The rows of a group lie close to one hidden flat surface of 12 dimensions, which passes through zero. Surfaces can cross.
(in the rows, 128 means zero)
Some rows, each with its group after it:
[149 169 111 140 120 125 180  88 115  90 130 138 182 135 122 116  88 129]
Q
[173 107 131 142 136 122 159 100 176 145 121 159 193 133 154 113  43 127]
S
[151 122 132 118 154  71 161 163 129 134 106  68 143 164 120 158 109 166]
E
[151 119 138 155 139 141 165 148 105 111 128  72 179  95 115 142 146 139]
E
[131  94 173 120  69 107 150 140 132 165 116 111 157 117 217 161 115 141]
J
[151 188 116  91 164 132 116 150 145 112 136 126 169  94 118 188 176  57]
R
[157 136 140 145 179 105 135 139 113 136 114 122 127 166  68 114  88 154]
Q
[144 174 130 107 131 107 181 122 103  83 119 111 136 128  88 134 107 160]
M
[160 190  96 109 159 115 133 112 126 146 152 127 117 145 123  70 143  82]
J
[124 132 144  88 136 115 163 154 145 132 136  42 129 106 174 145 156 124]
R
[155 112 121 138 168 159 113 155 137 119 142 127 120  59  92 181 143  98]
M
[122 118 198 166 142 168 164 109  46 128 120 114 183 131  81 100 158 103]
S
[154 165 170 108 125 129 163 110 121 131 146 103 155  92 135 113 135 130]
Q
[176 157 161 109 140 162 178 124 110 109 141 139 138  70 127  90 111 117]
M
[130 104 124 150 155 168 159 102 141 102 138 118 146  90 118 134  98 111]
E
[ 80 157  95 112 140 111 144 115 121  95 111 120 114 168  97 155 114 123]
Q
[137 156 109 111 127  71  81 119 167 169 130 142 141 165  93 120 164 146]
E
[ 91 171 111 118 105 150 117 104 135  56 132 156 114 102 107 156 109 171]
E
[119 160 110 135  74 163 149  90 105 143 141 182 148  68 155 129 119  90]
E
[107 107 183 128 117 138 132 113  96 154 132 131  86 147 144  86 111 140]
J
[162 127 151 143 100 111 112 155 103 161 132 119 141  93 129 158 149 142]
E
[138 180 118 109  62 130 137 158 132 114 121 141 170  95 174 121 161 158]
E
[133 124 124 137 159 113 110  97 153 135 141 110 127 176 155 123  95 103]
J
[ 97 161 154  70 110 123 133 122 173  98 114 139 154 107 157 192 110 135]
M
[ 91  98 117 117 131 123 167 109 147 150 128  78 143 104 118 157 158 104]
E
[ 44 139  64 130 105 121 121 146 107 160 118 106  72 149 125 135 158 108]
W
[142  76 156 121 107 119 152 158 106  88 118  85 133 112 124 157 187 158]
S
[ 74 150 135 111 104 179 128 184 115 110 104 137 127  46 102 158 162 156]
R
[163 187 114 132 112 125 160 158  70  76 102 162 160 180 148  85 100 132]
W
[139  99 149 116 135 148 148 147 141  52 114 129 167 119 128 135 145 141]
J
[110 110 125 129 170 140 161 123 129 176 136  84 107 129 114  71 136  99]
W
[125 136 111 117 121 162  69 117 208 129 146 189 114  97 153  89 100 150]
S
[128 176 135 125 105 127  95 140 132 130 121 167 138 138 135 113 109 165]
M
[ 78 196 102 100 147 117 133 143 179 107 104 100 165 146 111 126 101 176]
Q
[157 110 121 100 117 110 136  72 184 149 127 218 123 124 124 109  87 105]
R
[147 123 158 112 158  93 135 108 129  68 134 111  77 140  68 156  87 203]
Q
[160 160 157 119 100 109 148 112 121 210 131 148 177 109 137  89 143 117]
Q
[121 102 151 129  83 153 126 188  92  98 120  97 101 103 203 163 137 152]
R
[173 145 131  85 122  99 202  96  92 125 141 128  98 136 142  83 130  94]
J
[160 188 146 151  96 162 100 200  61 125 123 148 118 108 193 123  92 142]
E
[110  85  87 160 141 107  68 137 113 152 128 115 119 154  62 166 228  97]
R
[138 148 115 124 134 137 129 175 149 184 111 132 177  96 127 120 143 107]
W
[125 103 113 102 137 102 145 156 164  93  90 129 158 177 106 109 160 152]
R
[124 139 142 137 135 154 151 102 130 105 118 165 170 114 108 147  74 125]
J
[121 182 130 136 150 111 129  99 128 137 150  84 110 159 128  83  84 167]
R
[125 105 114 139 173 106 122  96 144 161 147 104 132 130  84 174 142  78]
M
[147 119 117 107  82  45 160 153 148 187  91 119 169 141 127 162 138 172]
E
[119 128  48 127 110 137 149 147 178 106 109 150 150 121 137  80 124 150]
S
[118 131 150 112 164 133  91 107 167  55 146 111 104 162 152 155  90 145]
J
[132 178  79 138 164 130 159 143 108 136 113 126 170 130  49  91 152 107]
W
[ 75 136 120 131 148 100 132 118 171 218 121  76 163 145 118 129 114 128]
Q
[132 160 144 102 127  57 103 106 127 199 126 150  93 161 104 177 103 123]
Q
[136 142 110 134 139 128 128  97 105  79 154 105 106 141 102 104 167 118]
Q
[ 66 139 155 111 134 161  83 163 133  69 111 117  98 149 103  99 160 190]
M
[ 86 169  90 120 135 103  83 135 164 205 138 102 123 118 135 176 140  95]
W
[116 172  75 110 134  89 116  94 181 126 142 109 127 185 165 109  99 130]
Q
[119 157 107 134 119 146 122 168 179 102 100 139 209 105 153 154  87 169]
S
[134 115  99 132 106 112 130 148 124 149 134 103  98 103 155 160 141 123]
J
[152 123 159 100 145 125 184 135 121 119 109 132 132 142 134  84  91 137]
Q
[167 107 126  94 101  91 215  97  83  78 135  96 107 109 134 165 162 107]
R
[159 137 137 114 140  99 195 169  90 162 114  71 125 109 142 159 114 121]
S
[115 152 108 112 103 131 166 125  86 100 104 182 115 106 100 165 113 106]
W
[118 175 155 150 112 109 163 149  62 165 116  67 164 141 145 166 114 131]
M
[147 110 145 105 167 128 197 116 133  85 114 108 174 141 106 110 123 118]
E
[160 107 123 117 145 159 103 154 133 113 152 127  96 103 134  66 192 106]
J
[140 125  90 150 132  91 145 112 125 104 129  99 110 184 166 158  62 138]
Q
[ 89 176 101 128 131 124 157 159  77 115 101 118 122 146  80 132 131 140]
W
[149 175 101 162 132 122 141 124 105 147 127 124 191 155 145 107 101  98]
R
[114 168 145  71  93 136 150 176 155  89 119 103 142  87 180 137 143 172]
M
[ 82 133 161  73  63  94 170 142 126 173  86 148 122 149 160 101 128 161]
J
[134 114 108  88 150 104 164 154 169 101 118  94  74 138 139  95  98 179]
S
[131 154 174 117 148 163 134 114  76 120 142 143 140 111 134 180 133  37]
S
[137 148 149 126 172 115 127 123 125 124 141  94  97 185 159  93  75 128]
R
[189 124 125 121 162 146  84 141 145 142 167 143  77 101 174 125 117  74]
M
[121 155 129 121 180 138 150 173 110 161  97 135 111 172 123  76  75 110]
M
[130 103 158 135 137 103 144  76  91 126 132 138  77 141  58 130 114 147]
S
[ 98 131 132 109 168 123 154  86 134 105 118 141 110 138  66 155 101 120]
Q
[ 85 123  75 158 107 151 146 111 118 116 102 163 167 151 111  98 125 112]
S
[133 173 161 138 117  84 102 110  97 161 142 110  99 148 140 194  70 155]
S
[123  85  82  96 142 132 108 141 152 103 126 161  67 179 179  97 152  62]
W
[ 81 145 139 100 153 156 175 129 107 118 136  71  69 102 124  97 126 130]
R
[110  72 154 134 138 170 132 150 131 114 102 152 161 138 116  78 167 120]
E
[132  98 130 135  91 139  98  62 142  87 155 188  89 107 129 133 130 134]
W
[ 93 134 115  88 183 119  83 167 186 186 112 124 127 150 118 153 149  80]
R
[124 119  93 128  38  99 126 122  97 118 123 174  83 127 162 146 140 153]
W
[154  77 176 115 156 101 148 129 150 140 122  96 121 143 135 135  97 158]
S
[163 110  82 136 104 108 124 122 176 182 120 186 156  75 111 161 117 119]
M
[126 136  64 158 120 113 105 103 193 134 121 159 165 135 124 129  76 166]
E
[121 139 144 134  95 128 116 121 146 183 123 148 174 138 164  89 131 132]
J
[140 154 174 126 124 138 161 113  95 138 138 114 146  86 111 135 124 136]
M
[128  41 144 165 143 129  96 156 120 103 117 106 123 119  76 191 165 153]
J
[147 176 160 126 102 140  98 109 101 112 139 182 114 173 191  75  78 139]
M
[129 144 125 123 107 101 121 155 166 173 105 136 214  99 116 193 149 133]
J
[195 104 141 138 138 132 176  88 110 123 138 156 196 111 119 141 148  49]
S
[ 60 150 107 105 108 125 164 165  81 125 100 113  56 128 117 140 118 154]
R
[168  71 157 118  88 155 159 136 135 102 136 143 140  66 178 129 144 134]
W
[137 166 163 100 150 129 169  98 119  92 133 118 142  89 118 215  88 104]
W
[140 126 155 122 124 106 174 141 107 115 118  70 147 159 200 178  92 120]
W

New rows, each followed by its group:
[111 118 101 182  90 133 113  93  99  72 139 106 175 157 123 134 176 145]
M
[ 99 135 164  83  94 106 189 155  84  97  90 114 135 135  98 157 170 165]
E
[207 108 134  82 131  52 157 121 115 138 129 152  59 140  94 136 133 129]
W
[103  80 112 139 156 121  97 138 154 113 129  95 112 145  75 136 181 149]
W
[ 77 149  78 121  73  97 144 105 146 166  97 186 141 129  92 138 105 159]
J
[136 140  93 132 122  66 136 110  82 120 119 135 102 176  82 176 141 105]
R
[174 157 153 148 127 152  75 148 162 112 156 104 208  90 171 139 157 140]
R
[155 171 195 121 181 129 119 155 104 183 148  65 143 129 136 107 134 112]
S
[146 108 138 115 118 134 181 194  99  94  99  95 148 119 159 128 147 140]
W
[151 129 139 113 157 146 106 148 208 107 128 120 165 128 180  92  94 156]
S
[ 75 174 188 138 159 140 133  86  95 148 123 108 174 155  71 145 113 114]
M
[139  93 129 128 150 186 139  98 143  49 160 117 110  93 173 126 131  81]
Q
[ 62 133 160  64 130 123 113 129 175  91 110 121 103 136 102 136 148 181]
M
[137 100  41 150 144 156 170 133 127  76 124 134 130 129 124  94 135  89]
J
[182 108 127 126 125  63 102 137 146 159 107 175 137 152  85 161 125 148]
W
[159 130 128 138 182 143 107 148 168 131 137  99 186 157 127  64 161 102]
E
[126 100  45 128  96 137 182 119 141 127 110 187 114  91 107  90 127 117]
S
[ 82  85 113 148 106 155 175 110 100 151 131  91 129 101 138 138 154  92]
E
[127 135  63 128 143 115 100 145 183 118 132 121 146 120 139 179 133 112]
J
[139 163 169 115 115 140  90  83 155 131 154 177 137  87 110 126 129 142]
M
[105 150  77 125 137 130  81 131 165  97 146 112 135 150 155 149 163  99]
W
[146 154 130  82 102  80 156  93 133 142 148 128  92 107 188 222  95  80]
W
[160 143 113 104 148 146 109 123 158 119 152 156 134  86  94 107 189  97]
S
[105 157 118 103 160 120 125 133 117  42 118 108 100 216 148 126 106 119]
M
[157 132 101 184 125 107  72 105 121 163 171 103 120 133 168 189 111  93]
Q
[122 126 121  79 115 124 152 115 124 101 133 157  66  97 117 140 147 116]
R
[ 48 134 132 137 110 147  84 173 141 158 107 117 100 142 152 111 107 185]
S
[152 159  99 156  63 117 134  96 104 149 136 172 180 119 151 128 137 103]
Q
[126 134 169  88 106 147 128  75 186 130 156 158 157  70 150 125 143 119]
M
[ 84 124 150 116 130 145 112 135 144 160 110 148 116 157 132  67 119 145]
M
[116  98  97 161 103  94 119  97 133 189 145  84 144 156 140 115 173 116]
M
[ 90 132 128  93 122 109  71 151 175 140 121 132  78 166 151 108 135 162]
M
[112 113 145 108 167 156 158 169 151 120 106  95 151 140 165 108 104 119]
S
[ 90 123 162 124 108 154  98 164 136 180 118 149  87  75 131 133 106 170]
S
[173  91 131 139 158 148 147  93  87  66 157 119  83 139 132 103 134  83]
Q
[193 159 146 126 150 112  62 151 103 138 158 136  78 144 168 154 125  94]
Q
[136 160 168  99 117 119 174  66 117 145 150 115 134 153 155  37 123 127]
M
[130 184 130 136 144 115 104 107 103 138 138 128 126 121  50 136 144 142]
S
[ 94 128 100 104  94 111 148 148 134  94 115 102 112 161 138  78 176 170]
Q
[123 112 179 172 142 161 132  98 100 138 161  79 107 100 137 109  95 162]
R
[143  96 157 121  99 170 150 102 101  89 146 161 103 105 194 121 120  83]
S
[142 114  87 189  81 115 153 140  81 191 120 120 168  98 109 137 154 129]
J
[102 135  81 103  75 115 158 121 153 127 129 118 117 103 126  75 181 173]
R
[179  84 111 161 135 102 109  91 133  82 158 109 119 115 114 206 126 126]
J
[130 155 163 152 120 153 158  83  94 152 122 174 200 135 142 124  74  85]
M
[118 163 158 102 126 115 108  81 134 101 144 128 115 150 145 170 110 121]
M
[185 146 156 133 103 165 104 155 150 102 138 167 166  63 164 102 125 163]
Q
[124 145  93 120 115 155 147 129 123 133 139 137 113  92 136  79 163  99]
W
[ 95 192  61 156  87 132 116 147  70 114 122 133 123 118  85 121 178 144]
R
[173 118 133 130 159 151 150 183 165  96 119  97 183 112 175 117 102 151]
E
[181 143 129 159  94 117 104  58 127 143 166 179 134 104 140 125  89 127]
R
[114 114 103 122 173 108 120 163 179 185 111  92 166 184 169 118 112  85]
S
[ 96 131 115 118  84 133 128 137 169 173 120 152 135  98 161 101 113 162]
R
[ 98 104  85 160 127 133 109 121 117  36 129  90 146 176 104 142 179 143]
M
[175 173  87  89 154  72 167 112 155 127 142  95 117 140 149 144 110  96]
M
[170  65 146 130 133  81  93 139 159 143 116 142 121 154 102 148 141 162]
W
[124  94  68 134 119 122 185 107 122 139 147  72 126 122 152 102 181  78]
W
[162 133 113 119 126  93 157  98  93 109 171  62  90 145 166 124 162 100]
R
[118  79 195 121 152 113 121 134 126 180 117 102 126 183 143 111 133 119]
J
[152 126 137 146 116  79 116 107 136 185 153  70 135 146 173 157 118 132]
R
[157 153 108 107 105 118  76 154 176 132 121 183 158 133 186 144 129 111]
R
[179 165 148 148 117 105 120 137  89 126 140 115 157 133 181 204  97 103]
R
[153  99  65 148 128 121 129 178 140 149 130  93 114 110 124  70 179 150]
M
[139 117  89 112 135 118 135 118 129  73 135 137  66 101  95 171 135 129]
J
[188 149 184 106 126 160 143 117 123  80 157 128 152  91 187 111 126 115]
J
[158  81 135 174 100 157 141 117  83 130 135 157 135 129 173  97 121 101]
M
[117 148 113 111 132 115 153 186 131 122  90 113 143 175 147  86 107 163]
Q
[111 121 127  89 114 122 146  96 170 112 132 149 106  77  72 118 160 167]
R
[139 154 129 145 128 108  98 180  94 113 115 115 112 145 147 194 100 154]
Q
[142  95 109 156 158 110 104 136 119  93 126  93 140 165  64 141 182 147]
J
[132 109 123 114 115 132  87  71 175  73 148 191  85 143 159 137  95 132]
S
[115 113 131 115 136 170 118 137 127 113 140 143  83  78  85  65 170 151]
W
[197 101 115 174 143 137 153 114 124 112 159  88 153  96 155 120 107 126]
E
[177 125 126 130 107  94 124  94 144 117 125 178 155 159 142 126  90 145]
R
[166  75 146 132 158 111 129  96 169 132 130 138 169 155 125 126 122 101]
S
[ 80 159  76 107 152 124 140 176 140 114  83 136 138 201 132  97 108 117]
Q
[157  57 100 167 103  89 132 107  91 166 132 132 108 149  77  78 195 138]
J
[134 162  80 157 123 109 147  91 115 147 146  90 158 151 102  81 159 126]
R
[111 115 143 146 136 125 161 134  94  89 100 103 176 157  90 153 135 146]
S
[167 130 156 125 132  99 114  74 119 145 160 143  94  92  76 162 123 135]
M
[118 169 140 126 113 112 156  99  79 129 119 153 115 132  56  99 121 160]
J
[172 167  97 110  98  98 128  77 163  90 156 151 158 123 153 139 131 126]
M
[108  67 143 172  69 117 118 123 123 204 119 136 138 109 155 171 109 148]
J
[136 130 123 131 135 142 186  86 104 116 129 150 138 108 103 100 109  99]
R
[139 123 143 122 127 128  61 126 175  89 141 133 158 139 170 185 150 122]
S
[183 175 179 152 146 137 116 123  65 149 167 100 107  74  99 128 133 134]
M
[149  91 190 118  68 115 139 109 136 171 108 190 187  98 122 128 156 158]
J
[164 111  69 162 123 136  93 127 134  47 162  98 133 124 133 136 190 127]
M
[ 75 150 129 103 140  93 128  89 177 195 104 153 174 158  90 166  91 110]
M
[121 151 144  80 158 142 161 189 143 111 100 118 113  73 104 159 114 152]
M
